The rows of each matrix lie in a flat space through zero, up to rounding. After each matrix: how many dimensions does the smallest such space have?
(in the rows, 128 means zero)

[[139 113  94  98 125  64 123 152 118 150 165 102 146 116  42  97 103 121
  126 143  87]
 [113 157  97 162 148  51 108 150 159 151 154 128  96 151 151 101 132 119
   84 123 170]
 [ 94  97  82  92 104 114 160 164 129  85 134 104 163 130 163 116  59 177
  142 155 204]
 [ 98 162  92 143 146 118 126 165 178 102 117 152 146 172 193  80 164 110
   66  95 180]
 [125 148 104 146 129  95 130 128 129 134 141 131 105 128 122 109 119 146
  139 130 129]
 [ 64  51 114 118  95 201 178 140 143  37  80 150 125  85 180 196 126 143
  183 103 156]
 [123 108 160 126 130 178 129  92  82 132 119 136 123 125 140 200 114 136
  163 157 156]
 [152 150 164 165 128 140  92  81 128 171 108 141 124 113  86 111 170 131
  126 133 103]
 [118 159 129 178 129 143  82 128 131  79  65 229 144 148 132  63 229  92
  113 158 157]
 [150 151  85 102 134  37 132 171  79 113 178 132 110 148  68  61  96 102
  145 180  91]
 [165 154 134 117 141  80 119 108  65 178 101  85 128 128  89 117  48 114
  187 176 146]
 [102 128 104 152 131 150 136 141 229 132  85 120 134 116 163 111 182 113
   83  11 110]
 [146  96 163 146 105 125 123 124 144 110 128 134  43 111 150 102 160 113
  125 117 113]
 [116 151 130 172 128  85 125 113 148 148 128 116 111  89  98 134 120 143
  147 129 101]
 [ 42 151 163 193 122 180 140  86 132  68  89 163 150  98 151 134 164 143
  140 176 189]
 [ 97 101 116  80 109 196 200 111  63  61 117 111 102 134 134  93  90 125
  193 137 149]
 [103 132  59 164 119 126 114 170 229  96  48 182 160 120 164  90 198 129
  108  37 133]
 [121 119 177 110 146 143 136 131  92 102 114 113 113 143 143 125 129  42
  118 154 143]
 [126  84 142  66 139 183 163 126 113 145 187  83 125 147 140 193 108 118
  100  89 107]
 [143 123 155  95 130 103 157 133 158 180 176  11 117 129 176 137  37 154
   89 102 149]
 [ 87 170 204 180 129 156 156 103 157  91 146 110 113 101 189 149 133 143
  107 149 124]]
	12

[[118 121 123 128 144 103 112 135 131 122 113 163 134 103 142 138 135 112
  108 115 104]
 [121 110 120 156 123 142 160 142 146 109 103 156 120 188 116 108  82  93
  134 124 143]
 [123 120 109 161 123 118  86  91 125 147 102 129 191  70 108 115 135 138
  139 127 152]
 [128 156 161 113 118 133 142 155 141 115 123 128  80 140 159 136 161 150
  123 131 111]
 [144 123 123 118 113 129 135  72 118 109 186 103 133  91 122 147  45 152
  121 122 113]
 [103 142 118 133 129 163  69 129 129 127  87 169 124 132 115 129 156 104
  115 119 127]
 [112 160  86 142 135  69 206  84 100  59 137  97 205  94 108 154  32 187
  173  81  49]
 [135 142  91 155  72 129  84  81 119 115 161 124 103  65 145 130  65 130
  115  81 112]
 [131 146 125 141 118 129 100 119 131 131 125 119 140  94 137 130 134 157
  130 129 132]
 [122 109 147 115 109 127  59 115 131 161 114 168  88  71 149 123 201  87
   86 118 134]
 [113 103 102 123 186  87 137 161 125 114 113 178 161 141 129 145 111  89
  108 117  93]
 [163 156 129 128 103 169  97 124 119 168 178  48 122 123 128 121 144 183
  151 160 180]
 [134 120 191  80 133 124 205 103 140  88 161 122  94 138 136 154  90 154
  116 148  94]
 [103 188  70 140  91 132  94  65  94  71 141 123 138  67 118 159  51 160
  136  56  52]
 [142 116 108 159 122 115 108 145 137 149 129 128 136 118 142 111 124 119
  127 128 155]
 [138 108 115 136 147 129 154 130 130 123 145 121 154 159 111 126  73 124
  135 142 142]
 [135  82 135 161  45 156  32  65 134 201 111 144  90  51 124  73 196  66
  106 116 210]
 [112  93 138 150 152 104 187 130 157  87  89 183 154 160 119 124  66 101
  123 130 116]
 [108 134 139 123 121 115 173 115 130  86 108 151 116 136 127 135 106 123
  130 104  87]
 [115 124 127 131 122 119  81  81 129 118 117 160 148  56 128 142 116 130
  104 114 108]
 [104 143 152 111 113 127  49 112 132 134  93 180  94  52 155 142 210 116
   87 108  98]]
	9

[[122 120 135 149 142 131 172 124 123 109 159 153 155 146 147 114 124  98
  124 135  94]
 [120 180 106 150 136 152 115 138 123  85 119 123 121 156 149 101 143 127
  100 133 139]
 [135 106 125  86 155 113 149 169 145 151 132 154 152 124 142 149  96 135
  103 194 107]
 [149 150  86 109 138 134 147 116 104 149 107 100 102 116 121 131 150 146
  122 102 154]
 [142 136 155 138  55  94 145 109 170 132 148 111 151 148 121 100 140 154
  143 124 157]
 [131 152 113 134  94 118 126 130 146 139 150 118 128 126 138 124 139 148
  113 110 112]
 [172 115 149 147 145 126  79 139 145 102 116 121 117 110 120 143 129 128
  140 127 129]
 [124 138 169 116 109 130 139  61 128 141 150 121 115 107 143  99 109 132
  121  97 122]
 [123 123 145 104 170 146 145 128 120 111 108 156 113 129 141 146 141 123
  128 121 146]
 [109  85 151 149 132 139 102 141 111  97 114 150 135 143 150  87 107 115
  132 129 106]
 [159 119 132 107 148 150 116 150 108 114  92 116 127 134 126 124  97 122
  130 134 128]
 [153 123 154 100 111 118 121 121 156 150 116  73 129 142 102 119 125 135
   98 117 127]
 [155 121 152 102 151 128 117 115 113 135 127 129 144  97 134 137  88 119
  116 185 145]
 [146 156 124 116 148 126 110 107 129 143 134 142  97  81 123 140 115 145
  137 148 164]
 [147 149 142 121 121 138 120 143 141 150 126 102 134 123  80 168 151 105
  148 156 126]
 [114 101 149 131 100 124 143  99 146  87 124 119 137 140 168 108 101 111
  104 132 139]
 [124 143  96 150 140 139 129 109 141 107  97 125  88 115 151 101 113 130
  158 166 104]
 [ 98 127 135 146 154 148 128 132 123 115 122 135 119 145 105 111 130  88
  134 158 132]
 [124 100 103 122 143 113 140 121 128 132 130  98 116 137 148 104 158 134
   40  88 139]
 [135 133 194 102 124 110 127  97 121 129 134 117 185 148 156 132 166 158
   88 119 132]
 [ 94 139 107 154 157 112 129 122 146 106 128 127 145 164 126 139 104 132
  139 132  91]]
	16

[[111  79 157 141  91 111 146 115 125 132 135 150 135 103  93 120 132 124
  155 137 133]
 [ 79 127  73 133 164 124  95 141 101 119 142  96 144  56  31 105 168  95
  141 150 148]
 [157  73 232 153  57 108 191 104 147 137 113 163 118 164 120 106 111 146
  166 127 121]
 [141 133 153 176  70 113 140 126 146 112 122 112 124 171 144 124 108 174
  141 146 128]
 [ 91 164  57  70 164 134  72 166 130  95 114  88 136  61 118 170 139 150
  110 130 167]
 [111 124 108 113 134 153 129 141 102 123 144 127 118 121 148 146 123 100
  156 125 145]
 [146  95 191 140  72 129 173 136 135 128 121 147 107 163 173 131 101 151
  158 132 138]
 [115 141 104 126 166 141 136 173 104 130  96  81 102  97  70 115 170 130
  143 152 173]
 [125 101 147 146 130 102 135 104 146 146 113 133 139 106  58  86 153 144
  121 132  86]
 [132 119 137 112  95 123 128 130 146 137 131 152 134 119 164 158 119 152
  134 121 128]
 [135 142 113 122 114 144 121  96 113 131 164 159 141 156 173 170 109  80
  147 103 130]
 [150  96 163 112  88 127 147  81 133 152 159 211 141 159 217 177  92 102
  122  92 109]
 [135 144 118 124 136 118 107 102 139 134 141 141 152 125 117 129 132 112
  114 114 109]
 [103  56 164 171  61 121 163  97 106 119 156 159 125 144 131 125 100 112
  175 138 123]
 [ 93  31 120 144 118 148 173  70  58 164 173 217 117 131 173 175 116  39
  148 111 127]
 [120 105 106 124 170 146 131 115  86 158 170 177 129 125 175 138 125  53
   98 118 128]
 [132 168 111 108 139 123 101 170 153 119 109  92 132 100 116 125 142 171
  116 140 144]
 [124  95 146 174 150 100 151 130 144 152  80 102 112 112  39  53 171 182
  100 158  82]
 [155 141 166 141 110 156 158 143 121 134 147 122 114 175 148  98 116 100
  184 126 123]
 [137 150 127 146 130 125 132 152 132 121 103  92 114 138 111 118 140 158
  126 147 148]
 [133 148 121 128 167 145 138 173  86 128 130 109 109 123 127 128 144  82
  123 148 206]]
	10

[[185  82 138 135 126 134  94 142 147 110 155  89 102 151 129 170 148  98
  112 152 134]
 [ 82 135 129 164  46  84 122  67 143 134  81 103 106 121 157  99  67 127
   82 129 196]
 [138 129 207 106 153 122 190  97 103 106 139 134 151 157 169 122 116 145
  160 140 111]
 [135 164 106 182 114 155 132 187 105 135 136 111 142  74 118 110 216 132
  183 197  95]
 [126  46 153 114 133  75  46 138 120 186  77  82 121  71  32 121 110 145
   79 157 132]
 [134  84 122 155  75 188  67 109 173 179 116 121 111 138 110 156  65 129
  119 136 185]
 [ 94 122 190 132  46  67 109 185 105 174 132  62 164 126  98 163 184 155
  127 103 142]
 [142  67  97 187 138 109 185 176 194 123 113 191  98 171 116 135  79 162
  184 117 183]
 [147 143 103 105 120 173 105 194 204 107 109  78 126 169 103 108 124 146
  164 170 113]
 [110 134 106 135 186 179 174 123 107 192 159 153 134 137 153 117 150 160
  146  96 134]
 [155  81 139 136  77 116 132 113 109 159 150 122 124 133 101 162 131 123
  116 113 158]
 [ 89 103 134 111  82 121  62 191  78 153 122 112  92 110  65 158  97 125
  119 168  90]
 [102 106 151 142 121 111 164  98 126 134 124  92 180 150 117 121  88 134
  135 124 178]
 [151 121 157  74  71 138 126 171 169 137 133 110 150 183  86 155 125 158
  156  97 125]
 [129 157 169 118  32 110  98 116 103 153 101  65 117  86 198  98 163 110
  142 124 130]
 [170  99 122 110 121 156 163 135 108 117 162 158 121 155  98 152 113 122
  160 140 110]
 [148  67 116 216 110  65 184  79 124 150 131  97  88 125 163 113 143 128
   94 145 213]
 [ 98 127 145 132 145 129 155 162 146 160 123 125 134 158 110 122 128 187
  141 133 132]
 [112  82 160 183  79 119 127 184 164 146 116 119 135 156 142 160  94 141
  189 121 185]
 [152 129 140 197 157 136 103 117 170  96 113 168 124  97 124 140 145 133
  121 191 131]
 [134 196 111  95 132 185 142 183 113 134 158  90 178 125 130 110 213 132
  185 131  74]]
	14

[[ 68 173 132 123  75 135 171 114 190 139 122 126 117 122 172 115 116 116
  137  96 165]
 [173  48 132 121 140 119 180 115 117 143 163 123 109 139 136 177 114 148
  119 145 121]
 [132 132 165 113 118 115 129 129 132 121 147 120 147 122 109 105 150 127
  150  99  91]
 [123 121 113 106 145 120 140 147 151 115 117 125 107 172 125 124 139 143
  114 121 128]
 [ 75 140 118 145 149 103 114 132 146 157 113 130 108 101 151 150 114 118
  134 121 128]
 [135 119 115 120 103 122 112 145 122 101 140 125 126 123 153 135 111 152
  157 146 144]
 [171 180 129 140 114 112 144 158 173 113  99 134 137 132 152 141 134 119
  144 155 101]
 [114 115 129 147 132 145 158  97 147 137 127 124  95 103 140 142  84 109
  104 151 146]
 [190 117 132 151 146 122 173 147  95 124 128 126 161 140 124 149 120 133
  120 122  79]
 [139 143 121 115 157 101 113 137 124 109 120 143 121 138 109 108 112 134
  150 133 132]
 [122 163 147 117 113 140  99 127 128 120 125 114 134 161 112  83 126 131
  136 115 119]
 [126 123 120 125 130 125 134 124 126 143 114 120 107 163 146 132 111 125
  112 139 160]
 [117 109 147 107 108 126 137  95 161 121 134 107  79 145 145 140 102 115
  143 161 135]
 [122 139 122 172 101 123 132 103 140 138 161 163 145  35 131 164 118 146
  160 108 125]
 [172 136 109 125 151 153 152 140 124 109 112 146 145 131 114 129 124 111
  115 164 106]
 [115 177 105 124 150 135 141 142 149 108  83 132 140 164 129 110 148 112
  127 134 145]
 [116 114 150 139 114 111 134  84 120 112 126 111 102 118 124 148 111 106
  141 125 116]
 [116 148 127 143 118 152 119 109 133 134 131 125 115 146 111 112 106 142
  107 107 124]
 [137 119 150 114 134 157 144 104 120 150 136 112 143 160 115 127 141 107
  127 136  92]
 [ 96 145  99 121 121 146 155 151 122 133 115 139 161 108 164 134 125 107
  136 126 134]
 [165 121  91 128 128 144 101 146  79 132 119 160 135 125 106 145 116 124
   92 134  92]]
	15

[[164 140 113  94 134 138 168 106 147 150 141 145 160 146 124 118 115 121
  126 163 133]
 [140 168 146 114 151 150 157 130 145 144 110 114 124 153 128 146 109 128
  127 137 174]
 [113 146 128 122  93 112 123 127 118 133 130 133 145 122 116 154 117 114
  109 132 130]
 [ 94 114 122 175 139 138 141 108 116 124 141 127 108 126 149 154 119 126
  121 123 178]
 [134 151  93 139 105 131 123 109 132 134 143 137 102 153 158 136 146 151
  147 168 127]
 [138 150 112 138 131 200 168 110 124 141 135 116 121 112 120 139 127 110
  144 136 148]
 [168 157 123 141 123 168 176 132 123 160 138 121 115 148 114 105 119 142
  138 137 106]
 [106 130 127 108 109 110 132 162 156 132 132 104 119 113  90 117 127 130
  153 125 139]
 [147 145 118 116 132 124 123 156 207 134 125 112 125 123 106 117 120 172
  135 127 119]
 [150 144 133 124 134 141 160 132 134 147 111 118 114 163 143 129 147 157
  146 137 138]
 [141 110 130 141 143 135 138 132 125 111 143 140 104 134 155 126 150 122
  124 103 151]
 [145 114 133 127 137 116 121 104 112 118 140 153 137 139 125  89 108 127
  135 148 121]
 [160 124 145 108 102 121 115 119 125 114 104 137 175 149  89 114 147 115
  150 138 108]
 [146 153 122 126 153 112 148 113 123 163 134 139 149 144  99 111 115  84
  119 156 123]
 [124 128 116 149 158 120 114  90 106 143 155 125  89  99 119  96 136 116
  151 146 110]
 [118 146 154 154 136 139 105 117 117 129 126  89 114 111  96 171 136 102
  127  99 151]
 [115 109 117 119 146 127 119 127 120 147 150 108 147 115 136 136 106 143
  115 129 122]
 [121 128 114 126 151 110 142 130 172 157 122 127 115  84 116 102 143 172
  142 125 130]
 [126 127 109 121 147 144 138 153 135 146 124 135 150 119 151 127 115 142
  102 120 122]
 [163 137 132 123 168 136 137 125 127 137 103 148 138 156 146  99 129 125
  120 143  98]
 [133 174 130 178 127 148 106 139 119 138 151 121 108 123 110 151 122 130
  122  98 191]]
	16

[[ 80 112 127 134 154 172 104 143  85 116 137 125 136 148 120 122 109 150
  130 149 145]
 [112 142  87 168 133 133 114 127 138  68 114 147 130 107  98 101 112 155
  112 175 106]
 [127  87 123 137 125 123 102 130 135 105 108 124 126  87 110 162 117 124
  132 124 125]
 [134 168 137 113 114 132 106 110 119 122 129 140 141 153 143  88 149 163
   86 143 113]
 [154 133 125 114  90 114 120 121 113 107 126  87 123 105 104 107 119 130
  114 153 138]
 [172 133 123 132 114 129 157 135 119 142 132 131 123 113 159 120 153 112
  110 154 132]
 [104 114 102 106 120 157  46 129 144  99  99  85  99 124 139 167 131 141
  132 108 107]
 [143 127 130 110 121 135 129  79 118 150  81  90 166 115 172 122 150 140
  138 127 138]
 [ 85 138 135 119 113 119 144 118  99 160 132 110 118 125 132 100 151 116
   95 114 111]
 [116  68 105 122 107 142  99 150 160  74 105 124 141 106 138 123 138 156
  120 161 111]
 [137 114 108 129 126 132  99  81 132 105  95 103 127 100 149 110 148 153
  160 175 106]
 [125 147 124 140  87 131  85  90 110 124 103 120 125 136 134 123  98 130
  121 152 121]
 [136 130 126 141 123 123  99 166 118 141 127 125  62 130 142 123 134 137
  110 104 109]
 [148 107  87 153 105 113 124 115 125 106 100 136 130 136  95 152  88 128
  142 132 126]
 [120  98 110 143 104 159 139 172 132 138 149 134 142  95 122 113 156 133
  156  85 116]
 [122 101 162  88 107 120 167 122 100 123 110 123 123 152 113 193  90 117
  145  77  93]
 [109 112 117 149 119 153 131 150 151 138 148  98 134  88 156  90  89 110
  132 129 134]
 [150 155 124 163 130 112 141 140 116 156 153 130 137 128 133 117 110  60
  149 150 133]
 [130 112 132  86 114 110 132 138  95 120 160 121 110 142 156 145 132 149
   46  92 102]
 [149 175 124 143 153 154 108 127 114 161 175 152 104 132  85  77 129 150
   92 137 159]
 [145 106 125 113 138 132 107 138 111 111 106 121 109 126 116  93 134 133
  102 159  52]]
	19

[[135 134 123 122 134 149 115 106 135 136 121 112 111 134 140 136 124 112
  122 111 132]
 [134 125 119 138 134 126 125 127 121 122 130 137 126 127 125 133 130 129
  119 134 129]
 [123 119 226  88  80 132 142 146 164  97 131  91 145 141 138 111 166 139
  165 118 114]
 [122 138  88 146 148 134 114 118 113 152 128 137 127 128 130 130 118 117
  113 125 141]
 [134 134  80 148 146 133 117 121 119 143 126 132 107 128 124 156 111 127
  107 129 140]
 [149 126 132 134 133 151 110 107 131 113 126 117 108 139 138 147 141 116
  110 118 134]
 [115 125 142 114 117 110 146 144 132 129 128 132 143 119 122 111 122 139
  147 135 117]
 [106 127 146 118 121 107 144 144 122 135 132 143 164 119 124  88 130 132
  149 136 119]
 [135 121 164 113 119 131 132 122 137 109 126 122 132 129 134 115 140 124
  137 124 117]
 [136 122  97 152 143 113 129 135 109 119 133 155 126 120 114 138 122 137
  111 147 130]
 [121 130 131 128 126 126 128 132 126 133 130 129 138 128 128 120 132 128
  132 128 129]
 [112 137  91 137 132 117 132 143 122 155 129 132 127 123 118 139 108 138
  128 134 137]
 [111 126 145 127 107 108 143 164 132 126 138 127 146 128 116 128 137 153
  144 142 129]
 [134 127 141 128 128 139 119 119 129 120 128 123 128 134 135 126 141 119
  124 122 130]
 [140 125 138 130 124 138 122 124 134 114 128 118 116 135 130 144 139 129
  121 125 131]
 [136 133 111 130 156 147 111  88 115 138 120 139 128 126 144 104 120  93
  114 112 127]
 [124 130 166 118 111 141 122 130 140 122 132 108 137 141 139 120 153 124
  137 117 131]
 [112 129 139 117 127 116 139 132 124 137 128 138 153 119 129  93 124 125
  144 129 119]
 [122 119 165 113 107 110 147 149 137 111 132 128 144 124 121 114 137 144
  149 138 115]
 [111 134 118 125 129 118 135 136 124 147 128 134 142 122 125 112 117 129
  138 130 127]
 [132 129 114 141 140 134 117 119 117 130 129 137 129 130 131 127 131 119
  115 127 134]]
	5

[[139  97 116 125 133 107 127 121 127 148 112 104 136 146 121 120 125 121
  127 141 131]
 [ 97 185 206 165 176 182 141 177 162 151 174 213 155  27 148 221 166  86
   89  73 130]
 [116 206 209 116 148 201  91 120 201 171 150 185 176  57 196 195 161 100
   72  63 132]
 [125 165 116  78 110 186  91  83 166 133 124 132 142 135 194 112 124 139
  115 114 145]
 [133 176 148 110  92 140  99 104 137  99 130 127 118 140 144 109 124 159
  129 111 113]
 [107 182 201 186 140 127 153 187 114  92 173 189 111  62  91 183 150 125
  125  91 100]
 [127 141  91  91  99 153 111  94 130 105 121 115 115 158 157  87 112 154
  141 138 137]
 [121 177 120  83 104 187  94  88 159 117 131 139 132 132 189 110 124 147
  120 112 140]
 [127 162 201 166 137 114 130 159 134 128 147 157 134  86 104 173 149 119
  111  94 102]
 [148 151 171 133  99  92 105 117 128 114 120 108 122 146 107 118 128 151
  126 114  96]
 [112 174 150 124 130 173 121 131 147 120 149 166 132  94 157 150 138 127
  116 102 132]
 [104 213 185 132 127 189 115 139 157 108 166 192 131  69 163 169 147 130
  108  79 122]
 [136 155 176 142 118 111 115 132 134 122 132 131 129 119 114 141 137 135
  119 107 105]
 [146  27  57 135 140  62 158 132  86 146  94  69 119 183  81  90 107 119
  155 187 139]
 [121 148 196 194 144  91 157 189 104 107 157 163 114  81  66 177 147 120
  127 105  95]
 [120 221 195 112 109 183  87 110 173 118 150 169 141  90 177 154 145 140
   99  73 115]
 [125 166 161 124 124 150 112 124 149 128 138 147 137 107 147 145 137 129
  113 103 123]
 [121  86 100 139 159 125 154 147 119 151 127 130 135 119 120 140 129 102
  130 146 146]
 [127  89  72 115 129 125 141 120 111 126 116 108 119 155 127  99 113 130
  146 159 145]
 [141  73  63 114 111  91 138 112  94 114 102  79 107 187 105  73 103 146
  159 173 134]
 [131 130 132 145 113 100 137 140 102  96 132 122 105 139  95 115 123 146
  145 134 111]]
	4
